All groups share one centre, and each spreads out both ways along 14 directions, with some noise.
Known rows, each followed by its group:
[-15  -6   0  39  25 -15   7  18  21 -20  -4 -53  -9 -19   3  27 -56  -4
 -20]  (0)
[ -8  18  16   5  29  26  18  -4  -6 -18   8  31 -15 -14   8  22  17  33
  16]  (3)
[-29  11   6  48  -6 -20 -14  11 -31 -29 -14 -46  -3   4  21  43 -17 -42
 -35]  (0)
[-23  16  34  19  14 -35  -1 -27   0 -17   0 -17  -1 -23   6  17 -19  44
  14]  (0)
[  2 -18  -8  13  -7  -7  21 -35  54  27  10   3   8 -32 -40  -4   4   0
   9]  (3)
[-21   6  44 -25 -14  -9 -16   7 -22 -21  12   5 -21 -42  16 -21  15   4
  15]  (1)
[  5 -24  -4 -20   7  10  17  18 -24 -12 -14 -23  -3  -1  37  65  39  -6
 -50]  (1)
[-20  22   3 -32 -51 -25 -20  -3  12   6  32 -41  -2   4 -31   5  16  19
  -7]  (2)
[ 24  -6  -6  34  11  22 -20 -20 -17 -13 -34  30 -21 -24   6  -3 -32 -22
  -3]  (1)
[ 13 -16  -2   4 -11 -18  -8  21 -39  10  -5  30  24 -47 -24   8  18  26
  -9]  (1)
[ 10 -27 -44 -24 -13  20  -8  -6  -3  28 -18  14  20  25  -2 -25 -44   8
  -1]  (3)
[-11  15  36  11  15   7  15 -13  21  18  31   9 -23   1  15  -6 -17 -14
  13]  (1)
[  1 -14   4  11   2   8  39 -26  13  -1 -18 -16  -8 -45   1  29  16 -16
 -32]  (3)
[-11 -12  33 -23 -18   3  -1  30   5  54   1 -46 -17 -11 -24 -40 -12  21
  -8]  (1)
[ 17  16  64  28  13 -20  23 -30  46  10  21 -34  13  -9 -11  15  -7  -5
 -39]  (0)
[-27 -12  10   3 -35  -1 -51  20   2  11 -28  -5   5  20  28   4   0 -42
  -8]  (3)
[ 17   0   3  16   3 -29 -12  11 -13  -7   0 -10  -6  30  31  20  41  44
   2]  (1)
[ 15  31  19  24  -3 -37 -25 -24  25 -19  10  -4  -7 -20  13  29 -42  20
   4]  (2)
[-41 -17  10  14   9 -55   7   9   7 -25 -17 -12   3 -55  -2 -40   9  30
  47]  (0)
[  5   5 -16 -25 -12 -16 -41  -7 -10 -23   8  14 -24  -7  26  21  19  16
 -14]  (1)
[  6  25  27  59  -5 -34   4  28 -32 -34  -2 -36  12  -9   9  33 -33 -35
 -11]  (0)
[  1 -24   0 -26 -14 -22 -14  12 -31  26  -1  12  21  24  16  -6  39  22
   6]  (3)
[  0  18 -43   2  16  -3 -22  -7  28  18  12   7 -30  -3   3   2 -26 -28
 -45]  (2)
[ 15 -19 -43 -34  -1 -43  -4  24  20  28 -10 -51 -17 -25   5   7 -13 -43
 -41]  (2)
[  6  -8  -5  47   8   3   3  23  15  27 -30 -31 -15 -28 -14   1 -37 -39
 -21]  (0)
[-23  14  13   7  -6  -8   9  10   7  -1 -34 -14 -21   8  11   8  23 -56
  59]  (0)
[-25  29   1  44  -2   5  -3  41 -14  34 -22 -26 -47 -26  -7   6 -18 -26
 -12]  (0)
[-16  16  63  36  -4 -32 -34  10  -6  -5  12 -10  -7  -1  14   9  29 -11
 -19]  (3)
[ -7   9 -16   5 -27 -16  -6 -21   4  13 -12  13   3  -6 -14 -32  11 -42
 -13]  (2)
[-18   9  23  63  -4  14   2  22  10 -22   5  -9 -10  -7 -11 -10 -10 -11
   9]  (0)
[ 19  20   1  -7 -51   6 -45 -23 -25 -17  -1 -15  -1  -5 -37  13 -12 -13
 -17]  (3)
[-25 -37 -42 -11  36   7 -27 -21 -10  -9 -31 -11  -9  -1  24  33 -15  12
 -29]  (2)
[-21  18  35  33   1   4  -8 -33  14  14  13   7  -3 -19 -29  -8 -29  -6
   8]  (1)
[  4   0 -13  -3  -2  -8 -48 -29 -26 -17   8   1   0   3 -20   5 -17 -49
 -33]  (2)
[ 30 -13   9 -18   1   6 -36 -29 -26 -18 -47 -10   1 -13  30  61 -32  24
   0]  (2)
[-41  18  -1  44  31 -18  -5  33  42  -9  -2 -11  -8  -5 -28 -33  -6  -8
  16]  (0)
[ -3  12  23 -21 -18  15 -15  10   7  -2 -11 -22 -34 -35   3   6   3  22
   4]  (1)
[  2   5  13 -21   0 -21  -7 -11  31 -44  23  -6  18 -15  12  36   5  -6
  -6]  (3)
[ 19  13  29 -31 -46 -17  -5 -35   8  11  -5  16  10 -30   8  14  13  18
  28]  (0)
[ -5 -13 -18   2 -35  -5  26  14  33  17  43 -20   6   1 -17  -6  -8  -2
  -5]  (2)
[-31  -7  22 -10 -19  -4 -19  10 -46  12 -30 -60 -11  35  -5 -26  18 -11
  -2]  (1)
[ -2 -30  49  52  13  17   4   7 -43 -14 -31   6   8 -20 -14 -24   9  14
  34]  (2)
[ -7  -5   9  22  20 -10 -19  16  -9  -2 -23 -60  -7 -13 -37   2 -52 -12
  26]  (0)
[ 15   1   8 -15  13  -2 -14   2 -59 -14   9 -26  -2  12 -26  -4  -7  22
   5]  (0)
[-23 -17   0  20 -32  15 -30  14   1  -8 -31 -10 -10 -31 -16 -11  -6  14
  18]  (0)
[-25 -44  24 -15  29 -31  -3   1 -23 -13   0  -8   0 -56  38   1  -8  -1
 -27]  (1)
[  0 -38 -27  10 -17  16  40  -1  16  36 -40   5  16 -20 -10 -17 -34   2
  55]  (2)
[ 13  -1   5  17  20 -18  15 -15 -14  -7 -58   0   0   4  23 -11  -5 -36
  39]  (2)
[ -3   8  -8 -18 -47  21   3   6  43 -40  15 -25  -2 -21 -28   8  29   9
 -25]  (3)
[  4   0  48  30 -28  13 -32  40 -11 -54 -28 -20   9  -1  32 -36 -34  -1
 -45]  (3)
[-19  -7  22  -7 -40   0 -35 -31 -26  -5 -26 -18  14  10   1  13 -11  16
  18]  (3)
[ 22 -32 -30 -34 -24 -19  -1  10 -20  -1 -19  -2  29 -14  -3   3  -4 -22
   1]  (1)
[-25  18 -26  -1   2 -10 -36 -36 -16   5 -18   1  -1  30 -25 -40  13 -27
 -19]  (2)
[-37   9   7 -31  -9   2  -4   3  26 -19   7 -73  -2  49   8   8  30  12
 -37]  (1)
[ 22 -18  18  19  -2  18  19   9   9 -16   3  57  26 -20   5 -18   4  24
  16]  (3)
[ 17  14   4   0 -10  -2  12  -3  43  25 -27 -30  -7   9  21   7   1  69
 -21]  (2)
[-24 -11   9  22  10 -12  28  -3  -8  27 -12 -17  35  -7 -38  -3 -20 -24
  14]  (1)
[  2   0 -41  18  33 -13  19  41  -3 -14 -28  -9  -4   0  19  10 -38 -32
  28]  (0)
[ 33  15  17   8   7 -20 -10  -6 -62  15 -11 -33 -27  16  -6  20   3  -5
   8]  (3)
[  0  16  -1  20  13  13   4 -17 -41   2   4  -4  -8  61   6 -22  -9   0
  -6]  (3)
[ 15  46  40  13  19  19 -12   0  43 -11  15  -9 -25   5   3   8   1  45
 -30]  (2)
[ -8  -1 -22 -18 -21 -34 -14  10 -22 -23  -9 -22  27  55   4 -23  39  -3
  20]  (1)
[-29   0  10   4  32 -16  21 -41  -4 -29  -9  10   7 -50  14   9   9   2
 -26]  (3)
[-13  11 -18 -12   0 -51 -36  23  13  29   2 -49 -39 -45 -14  -4 -11   0
 -41]  (2)

New rows, each followed by its group:
[ -6   5  16  20  28 -24  -6   7  34   4  22  19   3  18  19  -2   6 -18
  21]  (3)
[  5  37  -4  14   2  24 -25 -17  15  -4   4 -10 -31   4 -26  16 -33 -27
   4]  (3)
[ 27  29 -12 -20  29 -37  -6   9 -48 -30  21  -7  -8  30  15  -4   7 -13
  -5]  (3)
[-32 -22  48  14 -43  -5 -39  -4  14 -20 -28 -18  27  14  40  16  -7 -16
  -6]  (3)
[-14  -5 -14 -42  32  27 -41 -18   6  -8  -8 -24 -21   5  -4  42 -29   4
  -9]  (2)
[ -5  -6  27  -4 -10  12   2 -21 -15 -11   1 -34   4  19 -11  28 -15 -18
  35]  (2)
[ 10   6 -18  -9  30   5 -36  -5   9  14 -20 -13 -21  -9 -20 -14 -33   9
 -15]  (2)
[ -6   2  11  38  10  49  17  -5 -20  15 -25   9 -17  28  15 -18 -11   0
 -12]  (3)
[-14  -9  19 -10 -30  19 -13   6 -12  18 -36 -53 -10  13  13  35   6  25
  14]  (3)
[ -9  27  31  33 -20 -72  28   9   2 -11  23   9   3 -68   9 -13   3   3
 -14]  (0)
[ 12  31  14  11  29 -40 -14 -26  22  -3  40 -30 -20  13  -7  31  -8 -29
 -18]  (3)
[-48  14  23   0   3  -8  -3   4 -12   2   9 -23 -23   4  27  17  64  -5
 -63]  (3)
[ 55 -20 -20 -15 -28  30  22  16 -30 -13 -21  -9  14  11   7  -4 -16  -7
 -25]  (3)
[  3 -37  22   9 -12  -3  22 -24 -10   4 -28   2  28 -38   0  -6  -9  34
   1]  (3)
[ 36  22   9  -4  11 -24 -13 -12  31  -3 -19 -25 -13  -8  27  25 -16  -2
 -44]  (2)
[  8   2  23  54   3  -7  19   8  12   2 -14 -44 -26 -45 -22 -27  -6 -21
 -49]  (3)
[ -3  -9 -35  35   6 -18  17  -6   0  27 -28 -25  35   9 -40  27   1 -13
  -4]  (1)
[  2   0   9  19 -18  22  30  13   0  -2   1  25  -9  -7  12   5  21 -10
  14]  (2)
[ 27  23  -9  20 -35 -33 -43   1 -24 -19  37   4  -2  18 -13  -5  -3 -13
 -33]  (2)
[ -5   3 -24 -25  -5  22  13  18  26 -28  -2 -45  -9  49  31   5 -19   2
 -10]  (3)
[-26 -27 -19 -14 -34 -11 -16  -6  -7 -10  11 -13  27   3 -28 -14   5  16
  -7]  (2)
[  3  17  20  48  14   4  23  17  10  -2   4 -16 -25  -7 -25 -37   9  10
  -3]  (3)
[  3 -44 -12 -18   5   0   7 -21 -14 -49 -11  -9  42  27  17  10   8 -16
  15]  (2)
[ -3 -17   9   2   8   4   5 -36  -2  23 -24  14  -7  -9   4 -20  30  18
  -5]  (0)
[ 39  21  37 -29 -25  15 -29   0  31  30   2 -39   9   5 -36  28   0  28
 -21]  (0)
[  6 -19   4  54  -3  14  -2 -16  -5  -1   7   2  12  12 -20 -14 -30  20
   0]  (2)
[-18 -21 -17 -43   5  22 -38 -14 -25  -2 -15 -44   3  37 -26   2  14   0
 -25]  (2)
[-12  40  27  -6 -16 -53   5 -21  41  -4   1 -47  12  17 -21 -48  30 -10
 -13]  (2)
[-30 -25  26  30  15 -16  11  12   6  -5 -26 -74 -22 -38  15  31 -23  20
 -11]  (0)
[  1 -14 -14   8  43  15 -28  17 -20 -16   3   3 -16  -2 -15  -4 -28   4
  17]  (2)
[-24 -26   8 -14   8 -23  10  27  12  14 -12 -44  10   2  -4 -39  -4  14
  12]  (1)
[-32 -34  14  43 -24  22  28 -23  10  28 -18 -10   7 -11 -11   3  -9  17
  15]  (2)
[ -3  27  27 -31 -66 -23  15  -6   5  31 -50 -17   2 -33  -7  -4  26  -7
  41]  (2)
[ -6   8  13 -26   6  -5  -1 -16 -26  47  -6  -3 -29   4 -27 -39  51 -23
   6]  (0)
[ 10 -10   5  -7 -23  32 -36  19  18 -34  13 -32  15  13 -32  15 -21  38
 -20]  (0)
[-51 -18 -31   2   1  11   1   2 -10  -8  -5  37   8   1  -2 -42  53  -6
 -17]  (2)
[ 20 -26  -8  15  19 -69 -10  20 -16   0 -14   2  21  11  34 -35 -11 -68
  -3]  (3)
[-33 -52 -19 -27  -4  18  17  19   8   7   3 -12   7 -30 -15  -2  23 -17
 -12]  (2)
[ -2 -27  -3   5   3  15   8 -26  40  16  14  15  -5 -21 -40 -62  -1  -1
   3]  (0)
[  8  35   2  -9 -12 -18   8 -33  18 -12 -30   9   8   5  16   8 -12 -33
  52]  (2)
[-10  11   6  36 -13   2  32   0  23  18 -20  32  -1 -26  -2 -28  -2   5
  38]  (2)
[-44 -22 -23 -36 -33  27 -30  -5  -9  25 -24  22  11  13  19  11  20   2
  -9]  (3)
[ -1 -32  -1   0 -15  -4  32  19  19  29 -34 -29   1 -31  -4  -6  -6  13
  21]  (2)
[  4  16  42  -9  20  -9  49   6  25 -11 -40 -26  -5  -2  22   1  27 -26
  48]  (2)
[-17 -29 -17 -17  12  11  21   1  41  -5 -25  -3  10 -22  27  16 -14  -8
  -2]  (3)
[ -8  -8  25   3   1 -20  13 -33  -4  34  -7   6  -5 -66   7  57 -19 -40
  -8]  (1)
[-19  -6   6  -8 -27  25 -11   3 -37 -14 -55 -17  -8 -34  -1  -2 -10  30
   3]  (3)
[ -9   2  13 -37  10  12  32  26  44   6   8 -50 -22  -9   4  26   7 -20
  -5]  (2)
[-24 -21 -10  22   7 -44  18  -2 -49 -23 -17  -5  -5 -41  48  10  -6  25
 -35]  (0)
[-32 -15  11  18 -23 -20  10 -23  24 -28  18  11  46  -1 -30 -55  30  -7
  -1]  (2)
[ -4  19 -22   9  -6 -43 -41  -5  -5  22 -12 -21 -29 -17   5   7 -15  -1
 -45]  (2)
[ 17  17 -29 -52  27  -8  -8  10 -20  14   2   7  -2  29 -14 -13  24  14
   4]  (0)
[ -1  27  24  53  17   8  12 -26  23  11  12  13 -15 -20  -8  61  13  22
 -21]  (1)
[ -1   4  59  44  -2 -14 -12   8   6 -35   0   8  18  -7  15 -19 -13   8
  -4]  (3)
